The same things were measured in two ways. Each way mixes the same 10 hidden numbers, adds some noise and spreads widely along 5 directions of its own, which tell nothing about the thing.
Some things both ways: the first way, then the second way.
 -9   3   3  -1   1   1   3 -27 -12   1  22  -9  11 -21   7  16  32  52  -9 -34  16  -6 -24 -39   4
 26 -48 -41   1  14 -26  14 -24  23  48   8   8  -9 -51  -3 -13 -24

-15  37  -7  25  14  -6   0  43 -11  -7  19  -8 -10  40  25  -8 -20 -60 -21   5 -15  -9  10   7 -60
-27 -48 -29 -23  17  -6   0   6 -98 -18 -34  40 -13  31  12  28 -48

 43   4   7   7  -1  21  -8  19  -6 -26  13  10  -1 -37   4  -4   2  29 -24  -3 -21 -38   7 -37   6
-36 -11   8  33  21 -15 -10  37   4 -50   5 -12 -40  49 -29  11  50

-28 -47  17   0  -3  30  25 -53 -16  18  33   8 -24  35   3  21 -39  13  -3   9  38  22 -19  23  21
 41  24   0  56  -1  13  23 -14  22 -25 -14  14 -34  -5 -40 -15 -45

-33 -23 -17   3   4  -9 -34  -4   8  -8   5 -22  15  10 -32   7 -17 -21  32 -13 -42  -9  14  16 -36
-12 -40  48   7 -20   9 -59  30 -61  -9  37 -51  23  17  38  16  22

 66  32  -1   8  -5  15  14  45 -13 -42 -23  -5 -23  -3  -8  -6 -12 -41   4  -6  10  -8  10 -20 -15
-23 -57  -3  16 -40  21 -28  38  31  39  13 -75  -4  -7  83 -15  11

 -7 -18 -24  28   3  -7  -7 -39  -2  -3  11   2  26 -44 -23 -13 -12  15   6 -10  20  -1 -10 -35  -9
-32  23   6  20 -23  19 -42  31  11  61 -14 -82 -27  48  46 -74  16

 -3 -23  -7  15  -7 -35  -6   6 -16 -13 -25  13 -11  14  -3  13   4  -7   4  15  -3  14   4  22  11
-30 -64 -74 -14  17   0 -56  -5  36  84  21 -41  -4   5  20 -60  30

-39 -26 -29   9 -15 -34  27 -31  27  25  12   7   6 -18 -21 -11 -11  19   8   3   2 -14   7   7   8
-55  16  24  15  11 -21 -30  23 -53 -47  14 -17  16  43 -55  15  36

-28 -53  13 -13   8  -5  23 -41 -14   8 -12  14 -38  64  -9  18 -47 -47  30  21  49  44  -4  48   2
  8 -26 -35 -11 -25  30   8  -2 -86 -57  44  15   2   8  59  53 -38

  8  25  -4  23  -6 -55   2  33  -4 -10  -2  41  24 -39   5 -48  52  18   4   7   4  19 -12 -27  30
-25   4 -35 -37   0 -13  -3   6  37  61 -19 -30   7  36  31 -36   1

-35   2 -11  -7   7  14 -29  19 -20   8  21   9  22  -6  11  -5  -4 -31 -24 -12 -30   1 -15   4   1
 -8  35  22  15   6   5  12  18 -24 -52 -26  -6 -17  49  -8  22 -19

  4  -2 -12   8  -8  16 -39  12   0  -2  12  -1  30 -56  -5 -13  -5  -8 -26 -10   2  11 -12 -14  27
 -4  24  37  49 -22  17   1  30  -8 -45  27 -42 -19  34   6  -7   9

 53  15  25  -4 -34  19  19  23   8 -42  -2  -8 -31 -25  -3   2 -13   6  11   6  21  16   5  12  32
 74  -2 -19  25   5  22  -8 -12  60  29   5 -44 -48 -38   3 -47 -53

 15  -5 -32  52 -29 -45  15  13 -11 -45 -44 -34  -2  11 -35 -39  11  11  28  28  10  -1   8   7 -67
 21   9 -24 -21 -29 -31  11 -20   2 -65 -27  54 -12   0   5  50 -35

  1 -25  -7  20  22   5 -69   0 -31 -31 -24  -2  22 -33  -1  11  -6 -21  -8 -10  23  28 -13 -32  -7
 -9 -11 -99 -19  21  19 -60 -11  -1  62  16 -29 -58  50  31 -69   6

 12 -18  18 -45   3  26  -2 -12  19  34  29  36   5 -27 -18   8  12  26  11 -34 -12 -29 -13 -35  56
-10 -35   9   5   8 -14 -82   5  14  27  19 -43  -4  12 -15 -42  46

-15  -2  14 -59  16  23 -18  19   6  15  12  33  10 -41 -13 -13  -1 -37  21 -20  -1  16 -22 -20  47
 15 -37 -49 -65  24  -7 -73   5 -53  45  42 -54 -37   9  46 -34  -9

 -7 -26  -7  12  -5 -24  52 -36   5   9  24  21 -18  17  -6  -7 -12  40  -5  17  -9 -39  15   4 -13
 -3  16 -31 -23  24  -9 -34  -5 -18 -24 -57  13 -46  38 -10 -10 -33

-79 -17 -12  15 -17  17  12 -11 -19  -9  -6 -36  -2  14 -22  -5 -16 -18  50 -13  27  27 -41   3 -17
-25 -83  -2   1   1  18  -7  51 -72 -16  54 -39  -8  12  21  -3  -3

 28   6 -17 -19 -12   2 -38   1  16  -3   5 -17  34 -62 -16 -18  15  23 -16 -14   1  15   1 -10   8
 62 -27  -6 -10 -33 -26  -2 -23 -11  16  49 -11 -19 -66  52   3 -25

-44 -39  11  21   0 -59  15  -1  18   6  16  47 -32  44  10  13 -19  -4  14  42 -37 -11  27  50  25
-55 -49  -1   7  32  14 -56  17  29  51  28 -77  49  32 -24 -68  40

 65  -5  42  20 -14 -24  40   5  36 -32  12  35 -52  -2   0   2 -25  23  27  33  19   2  34  17  39
 49 -75  -6   7 -19  11  -4  -7 -16 -43  83 -26  20 -49  31  36 -36

 53   6 -12  56  12 -26  -7  -1  -6 -70 -18 -12  -6 -34  -9  12  -2  19  13 -10  -2 -41  28 -60 -52
  3 -22 -46 -13   4 -31 -22 -15  16  -1  18 -23   0 -17  14  34 -14

 18  18  35  16  16 -26 -21  21  22 -33  24  19  -6 -25  19 -21   1  18  22  14   2   4  15 -32  -4
 15  78  40  17   3  21  24  -4  12 -39 -10  -9  34  54 -45  -9 -25

Other things, the second way, with their names:
Z_261:  -8 -65 -45   3  27   2 -81  -6  -5  66  46 -14 -20  21 -13 -67  65
Z_355:  56 -11 -13  11 -11   9   1 -28  58  53  48 -63  28 -61   9 -35 -47
Z_256:  25 -32  -2  14  31 -42 -17 -27  14  20  -9  19  -4 -31 -75 -30 -22
Z_187: -32  10 -40 -38  38 -26 -18   4 -93 -16  10  12  -2  28  -6  65  12
Z_174: -57 -35 -32  25  -5  10 -25  30 -15 -33  53  -5 -15  59  10 -12  79
Z_58:  23 -26 -21  -5  40 -15 -62 -31   5  34  18 -38  17 -26 -41 -19 -19
Z_96:  57  -3  56  19 -29 -43 -38 -21  94   0 -24 -26  10 -57 -40 -33 -16
Z_553:  48  32  71  76 -46  -1  12   2  54 -11 -14 -24 -13 -23 -36 -31 -20
Z_276:  42  57  30  37 -14 -18  28 -18   9   2 -56  11 -24 -19 -23  -3 -55
Z_339: -22  28  53  33   8  -8  15  31 -40 -16  10 -34  15  31 -34   8  12
Z_847:  13 -23 -27   1  32  23  -6  -1 -62 -15  43  -2 -26   6  12 -14 -10
Z_660: -24  -1   7 -10 -16  -4  16   9 -39   5  17 -10  22  24  46  -1   7
Z_416: -10   1  50 -18  -8   2 -36  34 -33 -33   1 -51  14  39  26  18   1
Z_285: -19  72  -2  -3  12 -12  16  15  34  40 -31 -58  13  26  -1  13  -6
Z_698:   3 -20 -32  -5  11 -22 -40 -10  -1  27 -28 -13 -15 -15 -22   1 -29
Z_361:  57  51  -8  -9 -37 -15 -25 -25  47   9 -26 -29 -32 -19  26 -34 -56
Z_511: -14 -66 -15  -5  12  19 -63  34 -11  17  -9 -57 -44  40  21 -68 -24
Z_812: -18  35 -21  16  11  -6  -1   3  10  21 -39   9 -42  24 -20 -36  14
Z_686: -26 -18 -41 -28   4   1   0   7 -73   8  -6  17 -23  42  47   5 -13
Z_417:  -6 -70 -32 -34   0  10  15  -9 -89 -40  24  46  19   2  30  22 -41
Z_263:  -6   3   5 -17   2 -15 -67  17  22 -21 -20 -27 -31  25   1 -13  31
Z_560:   2  -9 -28  33  19 -13  -9  -9  12  52  -3   5 -47 -12 -22 -51  25
Z_697:  -7  31  10  -2 -30   2 -80  -6  12  40  -4 -44   2  28  18 -61  35
Z_447:   3 -15 -23  20   5  24 -37   3  52  52  30 -44 -25  -4   8 -86  42
Z_76: -37 -29 -25 -23 -25  -1 -35  14 -96 -27  24 -25  -1  23  73  42 -16
Z_881:  10 -59  -4 -24  -4   7  16  -1 -18   2   5   4  30 -14  25  -1 -40
Z_612: -20  22  22   9 -13   8  58   2  46 -15  26 -21  75   6   4  -1  11
Z_407:   8 -57  16  42 -40 -43   7  -9 -41 -61  34  49   9 -49  -6  70  15
Z_941:  11 -65 -40  -3 -14  23 -46 -13  48  -6  31  -9 -12  -8  19 -81   7
Z_708:  13 -93 -80 -28  45 -20 -31 -26 -15  78  23  15 -25 -58  12 -27   3
Z_386:  -12  -40   11  -13  -13   52  -44   46  -21    7   36 -105   15   38   60  -38  -30
Z_7:  -8 -22 -51   7  33  -3  -9 -12  -4  10  22  -6  13  -3 -28  40   4
Z_512:   3 -44 -48   0   3  32 -20 -11 -39  58  16  -8 -22  15  28 -85 -31
Z_108:  17  59  -5  20   8 -30 -18  -5  69  28 -31 -34 -48   1 -36 -41   7
Z_290:  -8 -30 -10  12  -5  -7  27  -6   0 -38  45   2  37 -13 -17   4 -13
Z_795:  40 -10 -12   1 -31   7 -23 -16  -4   3  15 -21 -16  -2  48  -7 -39
Z_870:   9  51  -3 -21  21 -33 -15 -30 -14  -7 -64  20   8   3 -41  11 -44
Z_675: -17 -87 -43  -2 -18 -25  -3  22   1  32  34 -38 -20 -32  79  35  13
Z_968:  40 -10 -26 -32   2  31 -47 -38  31   5   8 -15  20   4  24 -43 -30
Z_105:  17  74 -31 -26 -21  33 -34  -1 -27 -25 -31 -37 -37  62  57   8 -59
Z_701:  12 -46  22  41 -27  -4  14   7 -12 -49  50  20  14 -16  -2  28  23
Z_419:  28  64  -4   4  38  27 -61 -15 -27   5 -64   7 -52  76 -63 -50 -32
Z_37: -14 -47  23  20 -46 -44 -20   8  22   4  36 -22  21 -34  38  32  56
Z_694:   0   7 -18 -17 -23  20 -37 -11   4  -3  -1  -4   3  28  29 -39   0
Z_730:  -2 -25  -8  20  26  34 -37  11 -23 -45  18 -17 -17  32  -3   5   7
Z_543:  22 -79 -46 -31  18  11 -27 -14 -23 -24  60 -11  14 -12   4 -11 -33
Z_243:  13 -28 -11  -6 -10 -12 -30 -15 -71 -27  47  18  17 -21   2  41   5
Z_324:   0   5 -27  21   9  18 -14  -4  -1 -37 -23  31 -54  59 -10 -32   2
Z_699:   7 -86 -70  -4   9 -32 -45 -23  10  67  15  -4 -27 -57   3 -30  -3
Z_222: -21 -20 -20 -37 -23  12 -74  14 -98 -51 -17  15 -43  71  60   9  -7
Z_115:  31 -10 -19 -25  25 -24 -55 -20 -14  37 -45 -10 -36 -12 -28 -33 -54
Z_970:  -2 -24 -10  -2   0 -23 -25  -2 -60   0  43  -8  -3 -15   7  15   9
Z_772:   0 -39 -84 -61   2 -47 -65 -38  34  74   8 -19   2 -33  33 -19   6
Z_798:   6  18  30  26 -15 -26  19   3  20 -52 -22  14   1 -21 -35  23  -9
Z_578:  43 -58 -72 -43  18 -36 -38 -32  26  43 -21  36 -56 -29  19 -19 -15
Z_613:  11  23 -35 -23  19   7 -33  -3 -52 -32   5   9 -35  30   7  33   1
Z_404:  -2 -51 -49 -24  15  49 -64  18 -91 -30  13 -12 -52  72  46  -9 -29
Z_40: -37   2 -19  -7  13  17  11  25  62  70   4 -63  -7  23  44 -91  31

Some of these things the first way, each followed by its name:
-45  -9 -12 -18   0  -9  -6 -10   7  30  31  30  37 -28 -24 -19  23  14  18 -30 -39 -19 -16 -22  25
Z_416
-61 -26 -26  49  -1 -21 -48 -29 -19   3   6 -29  34 -10   6   2  -3  16 -18  -4  26  42 -24   8 -25
Z_512
-61 -36 -18  49 -30 -65 -16   2   0 -12 -18  -1   5   5  -9  -4  11  23  23  29 -10  30  -8  43  21
Z_543
-34 -55  23 -16   0  18   6 -49 -12  18  18   5  -9  31 -14  11  -3  32  22  -8  24  12 -26   3  18
Z_701
 17 -16  21 -80  36  57 -28  29   2   5 -21   1 -19  23 -28  -1 -40 -85  37 -16  14   1  -3 -16 -27
Z_697
-50 -27  -4  15   5  -5 -24  -1 -15 -45 -29 -30 -19  30  -5  19 -37 -53  50   6  14  41  -8  35 -32
Z_355
 54  46  17  -9  -3  19  30 -10  24   7  58   4   4 -43  15 -16   2  38 -29 -23  20 -23  11 -44   5
Z_276
 25   8  35 -40   5  -8  15   9  43  30  46  62 -27  -8  20  30 -15  -6 -15  -6 -28 -19  28  15  80
Z_58
 37   3  17 -28  -9 -12 -15  -1  30  17  35  24   1 -47  33  12   5  41 -50   6  -3   8  20  14  64
Z_847
 -7 -14 -20  -9   2  33 -18 -12 -15  12  -2 -38  14  24 -20  16 -15 -21 -17 -24   8 -11  -8  -4 -48
Z_407
 61  13  11 -40 -15 -11  14  10  28   0  -6  17  -7 -40 -12  -1  16  15   1  -4   8   6  15  -1  42
Z_613
-53  -8  -1 -12   7 -17 -10  26 -14  33   3   6  -7  63  26  -3 -12 -52 -19  21   0  29 -11  42 -17
Z_417
-28  -7  -8 -12  33  -5 -47 -15 -11  17  27  15  40 -29  17  -5  22  11 -28 -30   1   0 -20 -48 -10
Z_660
 -3 -17  -3 -18   7   7   1 -54  15  10  25   0  12 -35 -15  13  -3  35  11 -34  24 -15  -7 -47   3
Z_970
 19  -1   1 -34   2   3 -11  -2  17   6  -9 -16  -2  -3 -15  15  -9 -16   9 -15  15   5  10  -2 -10
Z_243
 30  23  22  -5  10 -38  -7  47   9 -30 -14  15 -22  -2  30 -12  15  -4  -1  23  12  15  17  -5  -8
Z_612
-20 -16  -1 -22  19  16 -23 -31 -31  -6   6  -5  22 -46  16  11  41  60 -15 -35  25 -15 -39 -80 -10
Z_40
-13 -17  -4 -30  23 -11  16 -55   8   5  14  12  -3  -7  -4  30  -1  22  17 -34   6 -20   4 -35 -13
Z_187
-39   1  -5  15   0  24  -7  42 -19  10  23  20   7   2   0 -19 -20 -42 -13   1 -25  -7 -24   0  14
Z_511
 68  39  15 -29 -15  10 -11  89 -10 -34 -23  -2  -9   1   3 -25  25 -22 -11  12 -28  -2  10  12  -1
Z_578
 10 -10  22 -11  35  38 -27   5 -15  -5  17  25  -2   8   0  -1 -31 -45   8  -8  18  12  -8 -22   1
Z_795
 34   3   8 -31  -5  36 -20 -11  -3  -2  13 -25   9 -33   8  18   8  31 -34 -30  14  -1  -4 -27  -3
Z_560
 17 -32  19  -8  -1   1  -9   4   3 -12   9  16 -30  28  11  37 -24  -3 -18  14 -32 -12  22  39  20
Z_730
 23   8  11 -33   5  45  19  12 -13  -3 -10 -16 -25  21  -5  24 -19 -39   1 -27  30 -10 -11 -24 -16
Z_699
-37 -52 -12 -54 -20  10  29  -7  -4  34  -7  27  -6  30 -45 -13   4  -5  26   4 -30 -16 -18  39  32
Z_263
-14 -49   8 -46  -5  33 -10 -40 -12   0 -15 -22  -3 -13 -20  30  10  37  14 -28  33  12 -31 -15  21
Z_447
-30   8  -9 -58 -21  34  -5  55   4  41  11   6  15   4 -29 -28  10 -37   0 -21 -42 -11 -25  19  34
Z_96
  1   8 -11  -9  17  40 -18   0 -50 -12  -5  -1  20 -18  -9  21  12 -27 -12 -55  11  -4 -35 -56  -9
Z_675
 45  -7  -6  -6  12   5 -20  17  -4 -21 -12   0   5  -3 -22  -7  -7 -12  -2  -8 -20 -28  19 -18 -35
Z_37
